Every row belongs to one group in each of 4 separate groupings. Each group adds its own fixed numbers to the row, and there is some noise. The rows also spread widely along 12 directions, which tell nothing about the answers.
Some rows, each with its group in each grouping after it:
[ 12   3   3 -31  15  -2  -5   9 -12   1  10  18   1 -12   5   5  25  16
  24   8 -19  -3  23 -36   0 -13  17 -24  -4  -4 -22   2  26   0 -28 -15
 -38  -7] -> (2) U k734 Y
[  6  31  -4  20  11 -10  -6   9  -7   8  19 -11  -3 -12  13  27  11   7
   8 -16  -4   8   5 -17  26 -21  13 -11  10  -7  -8 -12  17  -3  -5  12
 -14   0] -> (1) D k529 B
[ 19  -1 -31  -7  -9  17  14  -8  44  -9  -7  18 -29 -22   6  -9  -9   6
 -18   2  11 -18  23 -13 -17  -5 -12 -20  27  -7  10  -5 -14   6   8  28
 -14  31] -> (1) D k66 A
[-10 -11 -12  -6   2   4 -26 -20  15  -1  -1  17 -11 -22  33 -27   8 -10
 -19  19  -1  -8   6  -5   1 -18  -2 -17  21  20   3  -4  -6  -9   1  -4
  13  14] -> (0) U k70 A
[ 13 -10  -5 -46   8  12 -25  -6 -10  16 -11  18   4 -12  24 -22  16 -15
   7  25 -12  -2  18 -33   7 -23  23  -1 -12   3 -28  -5   7  -4   0 -28
 -28   2] -> (0) Q k923 Y
[ 20   6   1  16  10   8 -14   4  32  10 -10   0  -9 -24  17   1 -16  15
  -9   5  16 -11   7 -20   2 -19  22   4  25  -4  -5 -19   8  -4   4   1
  14  18] -> (2) P k923 B
[  5  -1   7 -12  10  35 -10   3  17 -12 -11  -7  11  -3   0 -18 -24  -1
   5 -12   1 -18   6 -17  24 -27  33  10  -8   4 -21   6   4   9 -15  -6
  -7   4] -> (3) Q k47 B
[-34 -18   4 -23  -8  18 -23 -23   0   8   0  27  23   8  -3 -14 -11   1
  17   3 -22 -16   3 -35  25 -32  21  -3 -14  -3 -37  11   9   4 -18 -18
 -24  -8] -> (3) P k66 B
[ 22   7   7   0   9  -1 -23  -7  32  -2   4  18 -13 -22  33  -6   9  15
 -19  28   7  -5   1 -32  -5 -14  13 -14  31  -9   8 -21 -16  -7  13  10
   3  30] -> (1) P k734 A
[  1 -18  16 -22  -1   7 -30 -15 -13  18 -19  26   3   1  22 -28  13 -14
   3  42  -2   0   0 -24   2  -5  17   6   7  -2 -14  -3   9  -9   7 -26
  -2  -7] -> (2) D k47 A
[ 10   8  28  18   4  -4 -12   2  32 -28  34  44 -18 -16  17  -1  11  28
  -2  13  11 -17  12 -43  12  -9  18  -9  18  10   3  -9  -2 -20   3  -4
  17  15] -> (3) P k529 B
[ 10  10  12 -13  -8   4  -8   1 -10  13   4  18   4  -6  -5   4   2  12
  11   2  -7   9   4 -35  17 -15  21   4   1 -12 -27   2   2  -3   1   4
 -24  -3] -> (1) U k70 B
[ 18  14  12  19  -9   2 -29  -9  40   3  14  32 -13 -29  28   0 -12  11
 -18  16  10  -7  -5 -28  22 -27  20   8  23  11 -11 -22 -31 -21  17   9
  25  34] -> (1) U k47 A
[ 19  -7   0   1  14  23 -18   5  20  16 -35 -15   0 -15   3  -9 -24   3
  -1  -6  18 -18  11   8  -5 -22  26   6  20   6 -11  -5  12  -2 -17  -4
  20  10] -> (2) D k47 A
[ 21 -14   8 -30  -8  29 -26 -13  27  19 -28  11   6 -13   5 -17 -23   5
  -4  21   8 -12   5 -26  -7 -23  21  13  18 -11 -22  -9 -27   5  -2   6
  -2  21] -> (3) D k734 A
[-19 -13 -15  -8 -10   9 -19 -22  11  37 -16  23  -8 -10   7  -8  -5  -6
   1  12   6  -9  11 -13   1 -21   0   9  22   2 -16  -6   1  -8  15  -3
   8  11] -> (3) Q k66 B
[ 22  -9   6 -21   9  19 -21   0  20   5 -19  -7   3 -16  13 -14 -13  16
  -8  22   5  -9   2 -29 -13 -16  22  -1  28 -22  -2 -10 -17  18  -4  11
 -18  18] -> (3) P k923 Y
[  9  18   3   0   5 -11   3   2   0  13  20  27 -24 -10   8  16  13  19
  14  10   5   2  17 -41  14  -6  -5   5  27 -12  -3  -7  -7  -9  19  11
 -17   1] -> (0) Q k66 Y
[  4 -17   7   7  -2  18  -1 -21  27 -17 -13  23 -26   2  19 -41  -3 -13
 -25  28  21  -8   0 -26   2  13  -2  13  26  -6  15   3  -3   1  41   3
  12   6] -> (0) P k734 B
[  6  13   0   4  13  -8  10  12  10   0  19  39 -13 -12   6  23  21  16
  24  -6   1  -8  29 -51   6 -18  20 -15 -12   4 -24 -17  42 -16  -6 -25
 -14   1] -> (3) D k923 A
[ 25  -4 -18 -41 -18  15  -1   5   2  16 -12  26   1 -25   1  -5   7  -3
  10   8 -16   2  19 -31   2 -14  19  -1 -13 -12 -37  -5  12  10  -5  -5
 -40   7] -> (2) U k47 Y
[ 26  11   9  21  11  -7 -15  11  48  -6   2   2   1 -30  15  11 -10  35
 -18  -5   6  -6  -4 -30   3 -26  35 -16  11 -11  -5 -28   4  -1 -10  13
  -6  25] -> (1) D k923 Y
[-18  -5  -8   2 -20 -11 -17 -11  18   5  16  57   0 -17  15 -11  18  -4
  -4  -1 -17  -4   8 -27  28 -32  22 -13 -24  24 -36 -12  27 -25   4 -26
  -5  10] -> (1) Q k70 Y
[ -2  -1   0   0  -1   7 -14 -12  12   8   9  33 -17 -13  24 -10   0  -3
   4  21   5 -16  20 -27   8 -13  -2  -2  20  14  -8  -6   1 -17   5 -15
   9   9] -> (2) D k923 B
[ 14   4   4   3 -28 -10  15   0  14  15   0  36 -16 -11 -27  16   2  38
   2  -1   5   8   8 -28  -8   6   3   2  28 -23  -9  -2  -6  -8  12  28
 -14  -6] -> (0) D k66 A
[  1  -7 -24  -8 -28  17  -5  -7  21  -5 -10  11   2 -13   6 -26  -8 -17
 -14  -4 -14  -5   7  -3  18 -18  15  -8  -9  10 -25  -4  17   7 -10  -5
 -17   8] -> (2) D k923 Y
[  8  13  -6 -30   9  12 -24  -4 -17  -4  12 -10  14  -4  27 -10  13 -18
   7   6 -24   1  11 -16  28 -32  16 -20  -8   6 -21   1   0   5 -26  -7
 -34   5] -> (1) D k734 Y
[-11   7 -14   6 -16  -9  -2 -11  15  -7  24  33 -14 -17   5   5  20  11
  -6  -8 -15  -2  12  -5   7 -15   0 -32  14  19  -8   3   7 -18 -12   8
  -1  11] -> (1) U k734 A
[-25  -3   3   9 -12 -16 -23 -22   1 -14  30  34  -8  -2  23 -17  26   7
 -11  20 -17  -3   0  -7   7 -10  -2 -37  24  22   7   5   0 -23 -13  -5
   3  -1] -> (1) D k923 A
[  0  -3  -9 -21  15  10  17   3  -2  20 -19   4  -7  -1 -21  13  -3  19
  22 -18   0  -4  21 -25  -8 -13  11  -4   4 -20 -23   6  28   7  -9   3
 -32 -14] -> (0) Q k734 A
[ 10  11   6  -7 -11   1 -14  -3 -13  26  -3  -5  -1  -4  -7  10   2  18
   2   5  -2  10   3  -1  -1  -8   3  -5  43 -15  -2   7 -18  -4  -7  27
  -7  -5] -> (1) D k734 B
[ 15 -10  -1  -3   2   3   8   6  16 -21 -10   3 -13 -10  -8 -19   6  20
 -11  -4   5  -9  16   0 -17   6  10 -24  22   1  11  10  13   1 -17   9
  -6  -6] -> (0) D k923 Y

New rows, each followed by its group in each grouping:
[ -1  -2 -23   2  10   8  20   6  20 -14  -9   0  -7  -6   0  -5   7  -3
   1 -16   1  -9  17 -21   1  -8  10 -18 -11  -9  -5  -7  43  20  -6   0
 -29   3] -> (3) D k66 Y
[  2  -7 -23   3  -4   5  17  -2  12 -12 -11   2 -17  -7   7 -19  11  -3
 -15   7  -2   2   9 -11 -13  13  -4 -21  14 -13  13  -1  30  15   4   8
 -27  -5] -> (2) D k923 B
[ 12   1 -11  14  -1  17  -7  -1  29  23 -28  -6 -11 -18   3   4 -26   4
  -7  -6  23  -8   6  -4  -3 -20  12  14  32  -5  -6 -15  -1   4   7  16
  19  18] -> (3) D k47 A
[  9 -17   0 -26   8   3 -21  -6   3  -1  -3  27 -12 -17  14 -24  23   3
  -2  21   4 -21  31  -5 -14  -8   7 -22  22  20   0   8   6 -20 -11 -19
  11   6] -> (0) P k66 Y
[ 28   9  11 -17  30  -3 -12  12 -13  15 -13 -14  -5 -14  13   5  10  15
   8  18   5   9   8 -32  -7  -6  21   0  23 -22  -4  -8   6   8   0   3
 -23  -2] -> (0) U k923 Y
[ 14  13  -8  13  19   5 -25  10  41   0   9 -13   6 -37  26  12 -16  23
  -6 -15   2 -22  15  -6   6 -43  26 -25  14  16  -9 -21   8  -8 -39  -1
  12  22] -> (2) D k923 B
[ 27  11   4 -28  20  19 -18   9 -14  -4  -3 -17   9  -9  28 -10   7  -7
   6  19 -11   2   7 -31  13 -13  23  -3   2 -19  -9  -5   6  18 -10  -5
 -36  -1] -> (2) P k47 B
[  3  -4 -21 -18  29  13   3   6  16  -7  -8   3  -7 -15  17  -7  10   2
  10  -5  -5 -21  28 -22  -8 -21  16 -29 -10   5 -12  -6  41   5 -23 -22
 -26   8] -> (2) Q k923 A
[-10   0   7  24 -19  -5 -20 -14  29  16  10  38 -17 -21   4   4 -14  14
  -6  -2  10 -11   4 -15  23 -24   8  14  30  15 -18  -9 -12 -24  15   7
  30  13] -> (0) P k529 Y
[-14  -7 -13   2   2  -6 -28 -16  13  14  -2   6   4 -25  22  -3   1   7
 -14   8  -9   1  -5 -11   3 -24  12 -14  15  -1  -6  -7   4  -2  -6   4
   0   2] -> (0) U k47 B
[  7  -3  -8 -10   1  12 -21  -5 -17  20 -17  -8  -1  -8  11 -19   8 -22
  -2   3   5  -1  18  14   7 -15  14   1  13  21 -13   4  17 -16  -6 -17
  18  -8] -> (0) D k923 B
[ 30   3  -5   8  19 -13 -13   7  19   2  -2  10 -28 -32  34  -4  25   8
 -20  23  21  -4  19 -15 -20  -2   8 -15  39   4  20 -20  12 -16  16  -4
  18  18] -> (0) P k923 Y
[ 30 -11 -20 -20  -3  -2  -1   6  30   3  -5  23 -23 -40   5  -2  12  26
 -12   7   8 -16  37  -4 -40  -6  -1 -33  36   7   8  -5  -5 -14 -16  10
   1  18] -> (0) D k923 Y
[ -5  -1 -20 -24   1  -5  -8  -3 -13  38 -13  10   5 -15   0  18  11  11
  14  -4 -15  10  11 -21  -4 -26  12  -9   5 -18 -28  -6  19   0  -7  -1
 -31 -12] -> (0) Q k47 A
[-12 -24 -15  -3  -8   2 -16 -18  28  22  -7  48 -25 -23  14 -11   5   6
  -3  19  15 -28  32  -9 -25 -16  -9 -15  37  24  -3  -6   4 -26   2 -15
  28  22] -> (3) D k923 Y
[ 20  11  19 -12  15  -3 -23   1 -16  15   6   7  -7  -8  22   6  11  12
   9  31   2   6   4 -36   3  -9   9   0  33 -20   1  -7 -20  -3   5   7
 -20   4] -> (1) D k47 Y
[ 12  29  24  16  26   5  -7   6   4 -14  24   6  -4   2  34   3   3  -4
  13  12   1   1   0 -59  45 -15  20  12 -10  -7 -13 -19  18   1   8 -14
 -17  -1] -> (2) D k734 B
[  1 -13   2 -31   4  36  -8 -15 -19   0 -25   3  -8  16   2 -41  -9 -30
   8  17   2 -12  11 -13  15  -6  10  14   6   6 -18  22  -2   9   7 -11
 -17   2] -> (1) U k923 Y
[ 27   8   3  -7  -2  11 -25   3  29   0   5   5  -5 -30  17  -6  -8  18
  -7   6   6 -20  19   4  -1 -24  12 -15  32  19  -2  -9 -25 -15 -28  10
  18  24] -> (2) D k66 A
[  8  15  13  18  14   7  11   6  15 -28  26  40 -24  -5  11  -9  10  -4
   9  -9  11 -15  23 -39  32  -9  16  -1 -15  24 -13   1  29 -21  12 -22
   6   9] -> (1) U k70 B
[ 18  11  28 -19 -11   7 -35  -7 -25  18  11  23  -2   1  18 -12   7  -8
  11  35  -3   3   7 -26  28 -16  16  16  23   8 -21   0 -32 -21   8  -9
  -1   6] -> (1) D k923 Y
[ 11   6   8  15 -14  -6 -30   3   3  13 -11 -19   6 -15  10  -9   4   7
 -21   9   3  14 -10  16   4 -13  25  -2  37   4   3 -13  -5  -3  -8  15
  18   3] -> (3) D k923 Y
[ 12   4 -26  -3   4   9  32  13   7 -18 -12  -4 -18  -2 -17 -12  17  -3
  -3 -26   1  -3  21   3  -2   5   9 -23  -3  -4   3  10  41  12  -4  10
 -31   0] -> (1) Q k66 Y
[ 45   5   0  -3   4  27  -9   6  43 -11 -20   8 -17 -31  22 -24 -17 -16
 -19   6  23 -11   9 -28  20 -15  30  27  -6   6 -17 -22  -6   3  26  -1
  10  33] -> (0) U k529 Y
[  8  -3  -6 -19  12  33 -19 -11  22 -24   5   1  -4 -13  24 -31 -15 -13
  -8   5   3 -29  20 -10  19 -24  10  -8  11  19  -2   9 -19   0 -13  -4
   4  18] -> (0) P k66 B
[ -1  -6  -5  18   6  -1  -6 -11  26 -22  -1  14 -23 -13  27 -30   8  -6
 -25  16   9  -5   1 -15   7   0   7  -8  16  13  12  -5  11  -2  16  -4
  11  10] -> (0) U k923 Y
[  6  -6  26  -4  14  13 -21 -12   5 -18 -13 -11   6  12  15 -34  -5   3
 -14  26   3  -4 -16 -16   8  -1  21  -5  19 -14  12   4 -14   9  -2   9
 -12   2] -> (1) D k66 A
[  4   8  -5 -28   2   7  -9  -4 -17   4   6   2   5  -8  12  -1   4  -1
   9  10 -22  12   0 -38  21 -16  10  -2   0 -21 -21   4  -5  19  -5   9
 -49  -8] -> (0) U k47 Y
[ -4  13  -3  -4  -5   6   3  -7 -12   1  15  -2 -15   2   4   2  -8   6
   7   5  -7   5   8 -22  17  -6 -15   0  36 -13   1  11 -23  10   1  25
 -29  -8] -> (0) D k923 Y
[  1  -6  -8 -12 -12  17   2  -2 -11  28 -15  23 -18  -3  -5 -10  -4 -15
  19   1  10  -9  28 -10   6  -8  -7  14  18   9 -23   7  15  -8   8 -10
  -1  -2] -> (2) D k70 Y
[ 29  27 -14  -3 -22   7  15  10  15   8  12  24  -7 -18  -9  21  -2   5
   9 -19  -5   4  19 -36  26 -17  16   4 -12 -11 -32 -13   6  -4   9  15
 -30  11] -> (1) D k66 B
[-13   3  14   6   1  -6 -47 -11 -18  11   1  -7  21   1  37 -22  18 -25
  -6  20 -18  13 -15  -3  42 -27  29  -1  -5  18 -21 -13  22 -10 -12 -26
   6 -10] -> (2) D k734 Y
[ 11   7   6  -6  13   3 -28   1  -2  12   3   8  -2 -18  21   0   9  -6
   9  -2   5 -10  22  -4  16 -30  22  -4   7  27 -20  -8   9 -27 -15 -19
  22   4] -> (0) D k529 A
[ -2  12  -5  11  24  -7 -19   1   2  16   9  -2 -14 -19  32  13   6   1
  10   6   5  -8  15 -19  11 -22   0 -10  25   5  -1 -15  12  -5  -7  -5
  -1  10] -> (2) D k529 Y
[  6 -19  -7 -35   7  17 -12  -9  -6  35 -33  23   4  -5   2  -6  -6  -9
  18  14   0 -10  17 -38  -5 -20  19   8  -7 -19 -35  -3  17   5   7 -19
 -32   3] -> (1) D k47 Y
[ 23   9  -2  16   4   0  -4   6  33 -25   7   2 -17 -26  16  -7   3  15
 -24   0   7  -5   0  -6   2  -6  15 -18  24   2  14  -7  -5   2  -2  21
   2  22] -> (1) U k47 Y
[ -5  14   2  43   2 -17   9   8   6  -2   5  11 -22  -6   5   2  14   3
  -3 -10   9   8   0 -12  21   1  15   1  11   8  -3 -11  47  -9  12  -7
  11  -6] -> (2) U k923 Y
[ 27   1   4 -27 -17  33 -17  -9 -24  13 -27  -3   2   9  13 -41  -1 -46
  -6  25   3  10   2 -11  26  -3  22  30  -3  -2 -22   3  -6   2  26 -11
 -11   1] -> (1) D k923 B
[ 10   0   1  -3 -33   8 -20  -9  -1   8  -6  10  -3  -9   2 -20  -2  -8
 -16   9  -4   7  -3  11  16  -8  10   5  27   7  -8   5 -21  -8   4  17
   6   6] -> (1) D k47 Y
[ -3  -1 -34  -5 -33   9  -3 -11  23   4   7  13 -17 -26  10  -7   2   0
 -21   4  -7   0   9   5  -5 -11 -14 -15  35   2   9   0 -19   3   4  30
  -4  16] -> (3) Q k47 B
[ 33  12 -15 -20 -12  19  17  13   3   5 -10  12 -16 -14 -13  -4   3  -4
   7 -18   4  -1  30 -10   8 -10  16   8  -1   7 -26   2  11  -9   3   0
 -12   3] -> (0) Q k923 A
[  9  20  15   3   4 -16 -39  -2 -16  30   2  -4  14 -16  23  15  13  10
  -3  15 -12  24 -19 -19  21 -27  32   1  16 -14 -18 -20  -4  -7   0   7
  -8   2] -> (1) U k47 A
[ -3  31 -12  24   6  -8  -1  -3   5  -4  35  17 -25 -14  30  20  14   1
   1   2  -2   3   9 -28  24 -17  -8 -13  29   0   6 -12  -1  -9  14  12
  -6  13] -> (1) P k47 A
[ -3 -10  -7  -1  -2  16   5 -15  -4  -1 -16   7 -21  10   3 -29   2 -16
  -9  16  10  -5  10  -5  -6  11  -7  -3  28  -3  12  14   7   1  17   4
  -4  -1] -> (1) D k923 B
[ 37   1  11 -22 -18  10 -24   7   8   2   1  25   4 -26  16 -14  10   3
  -6  23  -4   1  12 -18   5 -11  28  -2   4   3 -17 -10  -8 -13  -8  -7
  -3   7] -> (2) D k47 B
[ -4   3 -23  -4  18  -3  -5  -5  -2  11  -6  -2 -10 -13  31  -5  23 -15
   0  11  -8   6   8 -22   4 -11   2 -16   3  -7  -5 -14  34  12   2  -8
 -25   4] -> (2) U k734 Y
[-20  -5   6   6  13 -12 -13 -14   7  20   4  18 -13  -5  14  11   5  31
   7  21  -1  -6   4 -26 -15  -9 -11 -20  45 -13   7  -5   1  -5  -9   8
  -6  -2] -> (2) D k734 A
[ 22   1   2  -9  -1  14 -23  -8   9  13 -13  18 -13 -15  29 -22   0 -22
  -8  24  14  -5  14 -19  12 -15  15  16  11  14 -14 -16  -6 -18  20 -17
  18  13] -> (0) D k923 A
[ 39   7 -20 -39  -7  24  -7   6   7   4  -8   5 -11 -28  13 -11   4  -9
  -3   4  -1  -4  28  -6  -3 -18   8  -3  13   6 -13  -1 -18  -3  -3   6
 -12  15] -> (0) Q k47 A
[  5  13 -23  17 -20  -2   0   0  45 -14  15  11  -5 -36  11   8 -13  12
 -22 -18 -12   4  -5 -21  24 -26  15 -11   0  -4 -13 -16  -3  13  -2  28
 -17  17] -> (0) U k47 Y
[  7  -7 -21 -17  18  14  10   4 -23  -4 -25 -18  -3   5   3 -20  21 -23
   1  -3  -2   0  17   5 -11   4  11 -21  -2  -8   3  13  46  12  -8  -9
 -27 -14] -> (1) D k47 B
[ 31  12  24  -4  12  16 -26   9 -12  -3  -1 -15 -10  -7  24 -18   0  -6
   2  21  14  -6  11   4  15  -6  11   9  40  13   8   2 -21  -9  -9   1
  18   4] -> (2) D k47 Y
[ 16  11  10  -6 -14  12  -9   0   3  10  -2  24  -1  -7   0  -2  -8  -9
  10  -1  -2   4   5 -41  43 -20  28  32 -14  -6 -43  -9   5  -3  22  -7
 -14   1] -> (0) P k529 Y
[ -1   8  -7  -1   4  -2 -21  -6  -3  11  12   7  -5 -14  33  -4  16  -4
  -2  21  -9   1   6 -23  10 -15   5 -13  21   0  -2 -12  11  -5   1  -9
  -8   4] -> (2) P k923 B
[ 37  19  -8  -3  19   4 -20  13 -17  28 -21 -20  -7 -16  39  -6  25 -38
   2  14  13  11  17  -3  16 -15  22  12   4  10 -14 -27  34  -8  13 -24
  10   8] -> (2) D k734 Y
[  3   9   6  12   5  -7  -4  -3  20  -3  18  20 -14 -17  15   8   1  27
  -5   9   3   1   5 -42   5  -9   2  -7  27 -18   3  -9  -4   0  12  16
 -11   4] -> (0) P k70 B
[ -9 -20  11 -27   2   1 -26 -20  -2  15  -1  59  -3  -9  13 -13  17   1
  12  29  -7 -14  15 -39  -3 -19  17  -9  -2  10 -27   3   9 -25   1 -32
  -4   5] -> (1) U k47 A
[ 22  10  21   4 -38  -6 -38  -2  35  13  12  38   9 -29  15  -3   0  21
 -20  18  -6  10 -13 -26  24 -30  42  12  10   9 -28 -30 -27 -25   7   3
  17  22] -> (3) Q k923 A
[ 28  -2   3 -14   3  26  -8   4  -9  11 -32   3 -10  -5  11 -29  -1 -32
   3  14  15  -2  12 -11  16  -2  23  30  -1   6 -21  -2  19   2  19 -20
   5   3] -> (2) U k47 Y
[ 37  11   6 -21  28  21  -9  16   0  21 -24 -17  -1 -16   4   7  -7   8
  18  -3  13  -8  22 -16  -2 -21  29   7  11  -3 -22  -8  13   1 -16  -5
  -3   9] -> (2) U k734 A
[ 44  17   8 -25  19  18 -14  17   4 -10   2 -14   2 -21  23  -7  -2  -1
   4   5   2  -2  18 -29  17 -23  24  -2  -1  -4 -13 -10 -10   7 -13   2
 -24  11] -> (0) D k70 Y
[ 17   5  27   9  -6  12   7   8   5  -6  -1  37  -7   3 -12 -11  -4   2
  12  -8  15  -2  15 -38  31  -6  31  26 -18   9 -31   0  27 -20  16 -21
   7 -12] -> (0) D k70 B
[ 24   8  16   8  11   8 -27  -3   1 -12   3   2 -25 -12  37 -29  12 -17
 -19  31  18  -3   3   2  12   1   7   4  41  20  21  -1 -22 -15  18   1
  29  21] -> (1) U k47 Y
[  7   9  12  11  29  -9 -37  -1   2  17  -2  -2  -2 -15  44  -5  11  -8
  -6  22   9   6  -6 -25  24 -26  26  11  11   2  -6 -25  11 -11  17 -18
  10   5] -> (0) Q k47 Y
[ 12   2  -8  10 -17  20   8  -4  30 -15 -10  17  -7  -5   0 -21 -13 -13
 -15 -10   5  -6   5 -21  22 -11  24   6 -14   2 -18  -6  17   2  14  -1
  -8  11] -> (1) D k923 B
[-22 -23  35  -1   5 -17 -25 -13 -12  -4  10  42  -4   6   7 -22  29  27
   5  33  -6  -7   0 -15  -9   7  13 -19  26   9   8  15  18 -25 -12 -22
  10 -23] -> (2) Q k47 B
[ 17   9  -6 -10  11  18  20   2  -9 -27   2   3 -29   3  11 -25  14 -20
   0   5   6  -2  22 -19  11  12   0  -2   9   8   5  12  13   4  11  -3
 -14  -2] -> (0) U k923 A
[ 23   5   1   6 -16   4  -2   5  24   7 -15  11  -3 -18   3  -7  -2   5
 -13   3   1  12  -7 -24  14  -7  27  13  -1 -14 -21 -19  14   9  13   9
 -12  11] -> (2) U k734 Y
[-42 -22  -3  15   6  -4 -14 -31  26  -9   5  28 -19   0  22 -26  -1   8
 -16  17   1 -16  -3 -15  -1 -11  -7 -20  28  13  12   5   4  -9   4  -6
  11   2] -> (0) Q k923 A
[  0  -4 -23  -6   1  25   1 -11  10   3 -17   6 -20  -7   9 -24 -12 -32
  -2  -6  11 -15  21  -5  23 -14   0  14   2  18 -15   4  10   2  15  -6
   4  12] -> (0) U k66 Y
[  6   5 -35  -7   6  12   4   0  26   5  -2   3 -11 -24  22   3   0 -10
   0  -7  -5 -12  24 -20   3 -24  -1 -19   0   1 -14 -15  23  12 -10  -1
 -25  17] -> (2) D k734 Y
[ -1   6  -4  -9  16  20  -2  -3 -11  11 -24 -28   4   7   9 -10 -16  -8
   7   7  -8   9 -10 -29  15 -11  15  11   6 -28 -14  -3  12  32   1   7
 -40  -5] -> (2) U k923 A
[ -3 -16  10 -14  27   6 -30 -11   3   7  -9  10  -2 -11  20 -12   1  10
   4  16   6 -20  16  -9 -13 -21  10 -16  26  12   0   4   1 -16 -21 -16
  16   0] -> (0) D k47 A
[ 23   3  28  -4  16  18 -17   7   2 -16  -3   0  -7  -2   1 -21  -7   9
   4  -1  17 -19  21   4  11 -11  26   1  21  31  -5  13  -3 -24 -23 -13
  32  -1] -> (0) D k923 A
[-18 -10  -5  10  -4  -8  -7 -17   0   8 -12  29  -1   2  17 -13  12 -18
  -6  12  -5  12  -9 -35  20  -8  16   7 -16  -8 -18 -14  39  -2  26 -20
 -12 -16] -> (0) D k47 A
[ 13  29   2   1   6  13  -6   5  -3   4   8  -8   3  -1   6  12  -8  -1
  10 -12  -4   3   3 -27  40 -27  22   8   2 -10 -23  -8   0   4   2  11
 -21   8] -> (1) P k66 A
[ 24   3  -4  -2  -2   8 -25   8  17   1  -7   6  -6 -24  26 -24  11 -14
 -13   6   4  -9  15   9  13 -22  30  -4   5  32 -13 -15  16 -19  -7 -23
  23  18] -> (2) Q k923 Y
